All groups share one centre, and each spreads out both ways along 14 directions, with some noise.
In the rows, 128 means zero.
Some rows, each with its group after it:
[117 142 103 143 187 145 161 146 113 175 135 134 101  76 105 124 153  80
 117 134 133 151] -> Q875
[120 103 145 185 162 110 154 135 128 104  62 154  41 185 122 123 107 119
 110 145 113 122] -> Q877
[122 111 134 145 141 151 137  92 119 142 169 125  94 103 104  81 121 143
 121 151 141 112] -> Q754
[134 106 126 158 128 128 109 135 131 151 106 165  80 121 161  99 126  99
 170 127 129 201] -> Q582
[154 148 134 140 128 134 125 162 105  95 104 123 117 176 131 143 150 113
 135 143 134 131] -> Q582
[ 93 101 102 101 133 152 117 167 113 135 156 109 125 129 143 139 137 125
 170 131 141 137] -> Q875
[138 123 138 160 126 130 153 127 134 120 132 106 108 107 133 140 143 108
 124 134 125 109] -> Q274
[136  86 109 143  78 145  72 107 144 123 141  99 153 141 110  83 131 106
 110 159 120 162] -> Q875
[130  96 174 167 149 124 108 134 155 119 211 149 136 170  75 187  96  69
 104  60 110 175] -> Q877
[166 107  82 126 112 144 154 107 134  97 164 105 106  96 118 116 110 113
 173 154 163 115] -> Q875
[118 122 103  99 197 135 140 153 138 147 113 143 113 122 136 100 126 105
 124 151 149 134] -> Q875
[115  96 134  95 100 158 121 127 174  70 136 124 148 160 100 161  95 132
 121 117 149 175] -> Q875
[162 136 132 117 116 153 113 140 141  79 160 110 141 149  98 140 139 137
 116 148 143 104] -> Q754
[104  85  67 114 175 171 117 202 183 103 142 150 148 126 104 210  97 162
 109 122 126 188] -> Q877
[139 131  86 119  91  76  69 140  91 173 184 138 176 124  71 116 127 105
 125 112 113 136] -> Q875
[199 156 118 151 163  91 151 118 127 108 102 156 117 126 125 140 114 120
 101 123 144 115] -> Q754
[185 152  86 136 109 155  87 109 109 130 106 120 115 114 123  99 144 110
 163 165 111 160] -> Q877
[160 137 125 149 173 166 124 167 144 109 164 143  98 108  96 105 151  89
 130 180 145 110] -> Q582
[129 117 120 161 121 115 127 124  99 149 139 135 137 146 145 114 133 116
 156 112 139 153] -> Q877
[ 98 113  92 143 132 141 141 111 107 175 117 113 133 111 115 128 141 135
 113 111 113 172] -> Q582
[145 139 170 115 140 133 145  99 156 101 106 159 110 147 148 123 110 141
 153 119 144 134] -> Q274
[107 105 125 173 143 142 171 160 155 140 144 129  59 149 144 139 193 121
 168  90 135 151] -> Q274
[174 191 112 101 173 110 162 114  71 153 121 164  92  97 113 145 128 138
 116 102 148 131] -> Q754
[116 144 113  70 122 186  99 139  88 141 198 120 137  99 118 148 149 165
 176 118 156 166] -> Q877
[ 93 102 119 129 105 106  92 137  97 145 118 127 133 161 155 122 100 136
 158 121 104 134] -> Q582
[199 134 108 201 147 118 111 155 112  92 116 151 123 193 102 147 157 121
  88 121 145 160] -> Q877
[ 91  70 116 117 108 120  87 116 129 147 124 151 120 168 133  64 103 172
 161 149 132 158] -> Q877
[137 148 111 146 140 147 160 112 147 132 106 123 141 136 123 104 178 144
 123 145 143 129] -> Q754
[149 109  54  98 182 105 102 141 154 143 149 152 162 139 124 130 102 148
 118 130 127 112] -> Q582
[184 129  61 140 183 160 162 162 158  74 113 141 105  91 146 172 111 156
 131 170 147 106] -> Q582
[136 113 116 112 189 161 159  81  77 139 118  78  91 158 157 133 119 109
  90  87 176 166] -> Q754
[176 143 110 105 151 125  97 127 105 129 163 120 126 109 137 125 129 125
 120 137 148  98] -> Q274
[135 106 132 154 130 147 161  82 118 103 127 136 126 145  64 111  94 100
 110 140 158 165] -> Q875
[150 135 147 144 159 119 144 111  98 140 120 149 120 111 139 124 109  95
 129 121 142 147] -> Q754
[141 130 136 116 141 149 101 153 139 106 147 132 112 145 123 164 118 105
 153 122 122 130] -> Q274
[139 139 153 170 102 157 141 109 118 112 124 123  97 155  76 139 154  92
 117 119 120 170] -> Q877
[125 115 183 149 114 155 114 114 118 100 109 137  86 102 165 102  89  91
 149 164 137 149] -> Q582
[133 157 177 162 171 118 139 136 135 128 139 167 165 196 116 167 151 142
 108  79 128 140] -> Q582
[109 103 134 147 123 142 130 130 122 130 124 122 110 156 136 120 136 104
 132 116 148 182] -> Q274
[151 144 127 148 116 144 126 109 118 121 139 143 116 102 113 128 120 131
 145 140 127 142] -> Q754
[126  99 148 179 145 118 154 120 117  96 171 151  78 184  70 130 102 153
 114 119 137 100] -> Q875
[139 120 105 130 194 107 129 159 131 121 176 160 166 141 103 147  79 102
 147 142 129  84] -> Q582
[141 129 126  89 131 147 112 111 134 128 145 111 124 141  73 129 129 120
  77 115 136 143] -> Q754
[152 128 120 145 133 171 117 112  72 106 138 104 112 123 175 152 111 157
 158 132 138 138] -> Q754
[182 125  95 153  95 105 105  88 183 119 148 159  90  81 108 109 105 146
 146 146  79 105] -> Q274
[138 135 109 102 119 118  98 130  99 138 116 154  99 167 131 116 137 137
 177 116 135 160] -> Q877
[167 169 150 152 121  78 141 122  97 140 109 147 117 167 137 121 169 142
 117  99 134  98] -> Q274
[139 155 124 141 170 123  60 110  32 182 146 174  76 146 109  90 114 169
 127 130  97 146] -> Q875
[126 141 119 210  59 126 164 148  48 126  66 101  99 142 121 139 168 112
 124 133 129 180] -> Q877
[119 114 123 131 130 131 134 136 159 124 136 145 118 156 102 150 138 117
 146  97 128 167] -> Q875
[114 120 110 115 178 145 149 175 144 122 166 120 133 155 138 165 145 141
 157 109 145 101] -> Q274
[130 123 124 148 124 125 119 137 128 125  98 125 117 157 132  97 152 121
 130 155 126 113] -> Q582
[156 102  59 146 175 108 118 134 161 140 116 154 189 160 135 103 113 129
 132 142 141 150] -> Q582
[146 141 135 215 151 177 120 122 116 120 140 121 103  80 125 145 137 133
 127 171  59  86] -> Q274
[110 118  77 153 120 132 156 124 111 168 133 129 137  99 126 125 147 166
 142 122 138 162] -> Q274
[ 71  97 142 142 170 122 204 142 128 120 122 169  90 159  99 161  80 133
 165 104 154 152] -> Q875
[145 109  78 132 158 112 120 137 146 123 150 141 164 129 100 130  82 125
 125 151 121  92] -> Q582
[113 122  83 137 178 140 133 164 122 154 122 146 159 158  93 161 127 100
 121 113 133 191] -> Q274
[142  82  65 143 144 133 110 168 134  94 169 148 125 136 118 166  92 193
 132 137 141 148] -> Q877
[109  71 108  85 171 131 155  85 198 139 149  98  72  70 143 106  94 164
  58 115 135  91] -> Q582
[125 106 103 138 111 132 118 140 156 133 116 124 112 133  93 110 154 123
  99 133 135 169] -> Q274
[160 162 121 187 121 165 113 116  46 127  99 138 117 115 137 104 137 162
 151 185 112 135] -> Q877
[154 168 140 136 132 170 134 131  95 117 108 123  90 112 155 119 178 145
 138 149 148 129] -> Q582
[106 142 192 135  91 171 144  69 115 124 126  92 142 106 125 119 123  56
 159 129 106 138] -> Q877
[128 125 118 139 142 122 101 132 134 140  92 162 103 133 112 115 105 124
 108 137  99 163] -> Q582
[128 128 110 134 139 167 105 115 190 151  86 161 119 127 106 112 154 123
 110 127  94 207] -> Q875
[137 139 118  76 128 162  52 152 178 111 104 154 114 170 103 102 152 140
 129 159 106 142] -> Q875
[129 146 138 162 148 124 166 145 119 131 122 132 106 156 140 156 168 110
 136 102 139 135] -> Q274
[117  98 136 146 102 112 128 111 133 114 121 118 144 159 105 114 105 118
 125 134 121 133] -> Q754
[ 99  78  91 149  79 101 138 133 138 157 162  96 197 120 135 137 121 105
 155 101 133 156] -> Q875
[156 164 117  79 108  97 128 142 137 119 136 142 105  76 124 158 107 134
 144 121 119  96] -> Q274
[188 174 145  80  66  94 127 102 125  77 151 155  99 147 110 163 117 134
 184  81 158 129] -> Q274
[126 100 139 156 112 138 131  97 113 121 155 150  93 155  72 134  95 144
 125 115 127 164] -> Q875
[ 70 142 185 179 152 168 222  71 117 165 116 134 117 117 129  90 160 168
 137 135 140 119] -> Q877
[108 179 143 132 151 141 181 112  92 171 119 157 100  91  81 112 164 124
 114 123 141 144] -> Q754
[145 126 112 119 147 115 147 138 137 121 147 132  93 150 119 131 145 126
 123 113 152 114] -> Q754
[145 137 166 159 195 152 106 143 116 137 172 156  66 145 126 118 145 139
 115 131 129 118] -> Q754
[117 122 108 116 107 161 185 113 165  90 132 115  84  84 106 145 126 153
 146 137 138 108] -> Q877
[138 125  75 125 129 160 137 123 121 127  97  98 121 103 139 138 124 144
 122 144 127 162] -> Q582
[122 108 109  79  95 171 108 104 128 107 126 112 199 191  79  79 134 121
 140 155 198 198] -> Q875
[153 154  83  70 120 164 133 123 105 119  50 143 163 133 131  99 134 126
 147 155 193 217] -> Q274
[141 112  92 151  93 116 143 135 150 110  74 154  92 114 115 112 116 102
 155 158 127 170] -> Q754
[123  80 153 196 147 152 170  91 135 111 179 110  81 165 125 118 130 129
 126 102 159 128] -> Q754
[126 127 108 139 116 139 126  96 193 156 124 154 157 123  81 132 150 119
 133 100  95 203] -> Q877
[194 164 154 128 192 154  77 134  98 105 156 140 100 204 160 174 154 140
 124  85 132 132] -> Q754

New rows, each followed by its group:
[158 108 109 158 144 164 174 105 191  99  93 142 114 158 146 110 148 122
 186 143 162 167] -> Q274
[143 124 121 129 105 133 119 129 111 110 118 119 130 159 163 136 137 141
 153 120 147 135] -> Q582
[146  96  85 155 143 146 169 143 151 103 159 119 142  98 126 141 106 110
 158 149 155 121] -> Q582
[130 134 142  90 143 125  68 150 113 128 154 132 119 148 154 104 134 145
 142 145 128  92] -> Q582
[115 131 161 129 121 150 143 109 151 116 111 129 108 161  99 116 152 119
 117 116 129 139] -> Q877
[ 84 102 137 165 111 106 111 128 125 192 122 125 165 128 122  97 142  86
  87 111 104 183] -> Q877
[138 108 136 151 111 122 110 120 145 109 137 148 134 150 123 125  96 109
 151 133 128 149] -> Q582
[160 106 121 119 132 137  73 105 149 129 175 128 145 102 116 109  93 104
 127 142 126 150] -> Q754
[147 163  92  92 135 129 119 152  97 127  75 120 162 120 145 164 124 119
 125 124 126 157] -> Q754
[121 118  97 128 118 136 100 112 136 156 171 132 159 114  68 118 120 123
 120 132 103 140] -> Q582
[113 100  77 184 162  95 129 170 137 154  93 147 190 210 151 124 159 137
 142 120 123 151] -> Q582
[104 122 104 104 113 153 121 166 131 128 129 110 120 106 120 138 145 143
 121 141 132 137] -> Q274
[146  83 115 141 122 157 114  89 138 103 122  92 102 165 137  91 117 134
 110 144 143 140] -> Q754
[121 110  89 127 151 126 127 139 139 134 132 132 100 104 118 127 116 132
 121 145 108 122] -> Q582
[163 125 105 148 143 143  94 138 152 118 110 135 138  97 138 125 114 113
 110 160 113 151] -> Q754
[178 195 182 143 109 181 131 104 104  74  86 131 104 124 114 150 147 139
 114 156 131 150] -> Q582
[144  97  80 155  87 105 148 140 149  98 118 105 149 106 139 143 106 142
 111 140 136 118] -> Q877
[134 132 153 149 117 162 146 104 132 102 106 138 101 137 160 133 124 138
 191 132 132 144] -> Q274
[158  93 102 187 150 187 110 112 149 106 117 122 143 162  86 113 120  73
 108 155 129 202] -> Q274
[144 129  78 156 174 106 161 131 145 146 126 155 161 154 116 146 148 158
 133 100 133 142] -> Q582
[158 111 115 156 100 116 103 108 143 128 122 132 103  90 124 109 109  96
 118 148  98 133] -> Q274
[137  86  46  98 110 116 103 174 144 117 132  97 132 119 155 131 121 125
 149 135 159 144] -> Q877
[124 116 153  92  94 134  96 125 146  99 144 109 121 158 101 113 133 122
 101 122 148 131] -> Q877
[107  92 126 113 111 148 139 110 122 143 116  85  84 115 175 112 144 125
 129 105 151 165] -> Q582
[128 119 126 129 122 157 113 118 112 116 129 132 105 148 116 103 132 147
 136 153 139 144] -> Q877
[155 120 156 119 173 129  96 116 168 132 154 168  49 142 136 100 131 133
 126 106 134 129] -> Q274
[153 103  73 104 185 130  96 146 188 155 127 158  52 117 133  81 146 109
 137 145 121 131] -> Q875
[115  90 118 153 119 130 111 172 137 117 127 161  79 138 157 172 108 133
 169  97 126 207] -> Q582
[122 106  90 132 121 118 111 113 115 146  96 134 118  94 127 109  74 153
 105 151 101 143] -> Q754
[169 154 116 108 145 120  82 133 114 150 128 159 103 155 132 116 164 137
 147 113 133 159] -> Q582
[129 119 114 150 125 126 123 149  70 119 133 122 179 138 122 116  78  44
 193 180 142 129] -> Q582
[136 104  63  85 115  99 118 164 121 129 156 122 121 119 143 146 109 127
 175 112 151 132] -> Q754
[133 137  82 136 138 121  94 127 100 180 113 151 130  98 113  93 136 171
 101 150 106 157] -> Q274
[164 162 161 154 169 129 153 150 170 119  85 163  46 163 129 125 208  82
 112 100 136 155] -> Q274
[126 116 143 147 106 130 137 114 116 133 143 148  80 147 100 110 122 114
 158 115 141 151] -> Q754
[114  76 116 145 116 204 149 123 157 102 121  64  93  74 134 105 135  93
  83 170 157 170] -> Q582
[154 135 110 111 132 142 109 107 101 125 122 137 136 126 110 118 103 126
 134 145 143 158] -> Q875
[127 113 109 131 116 156 121 126 134 120 122  87 144 156 107 133 154 119
  85 119 137 160] -> Q582
[128  97  70 168 107 119 125 142 146 135 103 132 128 157 105 156 131 131
 124 103 110 193] -> Q582
[142 108  69 159 130 123 105 154 198 131 115 146 120 142  49 121 151 106
  78 138  93 167] -> Q274
[ 98  85 121 121  96 121  95 110 144 150 159 119 122 139 147 126 131 179
 127  81 115 153] -> Q582
[118  89 118  99  92 167 129 124 150  97  99  78  92 166 112  57 157  70
 136 174 188 155] -> Q754
[144 128 136 181 132 155 146 141  91 107 132 108 116 155 123 159 138  73
 137 115 140 167] -> Q877
[126 124 138 135 111 163 118 135 102  96 135 123  90 138 101 132 135 142
 116 147 130 140] -> Q877
[122 114 139 100 104 135  83 134 107 134 149 116 120 127 175 109 115 131
 172 135 140 140] -> Q582
[168 154 109 119 109 132  71 148 120 125 139 139  80 140 127 112 167 153
 148 142 110 114] -> Q274
[137 102  49 122 159 118 129 167 144 142 135 133  60 126 108 146 133 121
 125 105 125 151] -> Q582
[115 100  98  78 178  57 112 145  82 158 138 141  89 147 141 127  66 151
  95 105 134  82] -> Q754
[ 84 121 197 173 153 139 146 140 136 155 208 138 162 129 140 115 156 135
 154 127 135  92] -> Q582
[170 156 119 145  99 106 132 133 138  93  88 153 131 157 109 133 135 123
 158 134 127 139] -> Q754
[120  86 109  98 149 120 102 131 129 123 178 115 144 140  75 136  68  53
 116 128 131 137] -> Q582
[139 130 110 157 149 130 147 116 142 132 160 166 153 103  99 150 100 144
 145 118 120 131] -> Q582
[158 184 126 114 119 170 130 161  64  87 130  82 118 133 103 142 171 105
 122 166 136  80] -> Q582
[165 155 103 129 126 114 115 113 118 114 136 165 129 131  79 157  94 129
 142 123 104 131] -> Q582
[158 108 134 106 171 114 131 131 150 105 110 122 140 191 178 133 119 126
 108  94 172 140] -> Q582
[115 107 124 134 153  82 114 128 121 178 141 150 118 130 170  49 136 139
 176 159 115  70] -> Q582
[134 102  84 136 100 123 119 127 140 151 106 103  59 105 114  88 154  63
 129 140 115 155] -> Q877
[176 136 125 135 101 131 124 127  85 104 149  86 108 126 131 115 156  85
 138 139 159 121] -> Q877
[148 126  85 138 129 148 156 125 132 128 151 118 147 124  91 142 155 139
 120 121 159 163] -> Q274
[118 118 148 146 166 142  96 146 115 134 151 143  95 158 101 130 129 150
  76 129 110 128] -> Q875
[138 119 114 156 106 129 123 125 133 140 189 134 186 132 128 115 151 135
 182 130 152 141] -> Q582
[ 93 100 128 149  70 130 111 129 104 110  97 107  99 143 113 124  97 125
 133 149  79 113] -> Q582
[129 116 102 141  98 140 136 107 107 134 135 131  90  95 127 114 113 140
 176 142 137 155] -> Q754
[122 100 160 132 156 115 127 125 167 135 158 137 173 215 164 154 162 136
 112  39 175 204] -> Q582
[ 99 112  93 127 147 107 129 156  93 132 117 130 142 138 119 165  61 122
 142 131  94 106] -> Q582
[118 125 100 134 116 138 129 112 157 149 125 151  95  82 117 103 136 190
 125 137 109 138] -> Q274
[157 112  80 124 144 144 107 164 162 103 136 112 122 121 111 139 145 142
  83 149 143 130] -> Q877
[159 134  74 152 136 129 109 159 131 140 142 134  87 126 132 135 167 110
 161 126 112 126] -> Q274
[ 99  78 152 191  85 102  82 104  30 158 162  82 205 164 129  98  98 117
  89 140 121 135] -> Q875
[112 119 114  92 148 121 124 140 107 154 154 124 129 109 138 111 116 100
 142 122 155 129] -> Q754
[138 121 130 131 144 145 126 122 158 113 134 128 161 138 127 125 128 141
 120 135 135 128] -> Q877
[148 170 168 183 150 140 146  95 115 134 102 172 141 143  82 120 134  97
 115 136 115 155] -> Q582
[118 103 129 117 152 122  78 167 127 146 140 108 128 152 148 109 151  73
 107 137 125 123] -> Q875
[131  93 113 136  77 163 133  82 164 130 146  84 148 110 153  96 164 173
 125 124 154 152] -> Q582
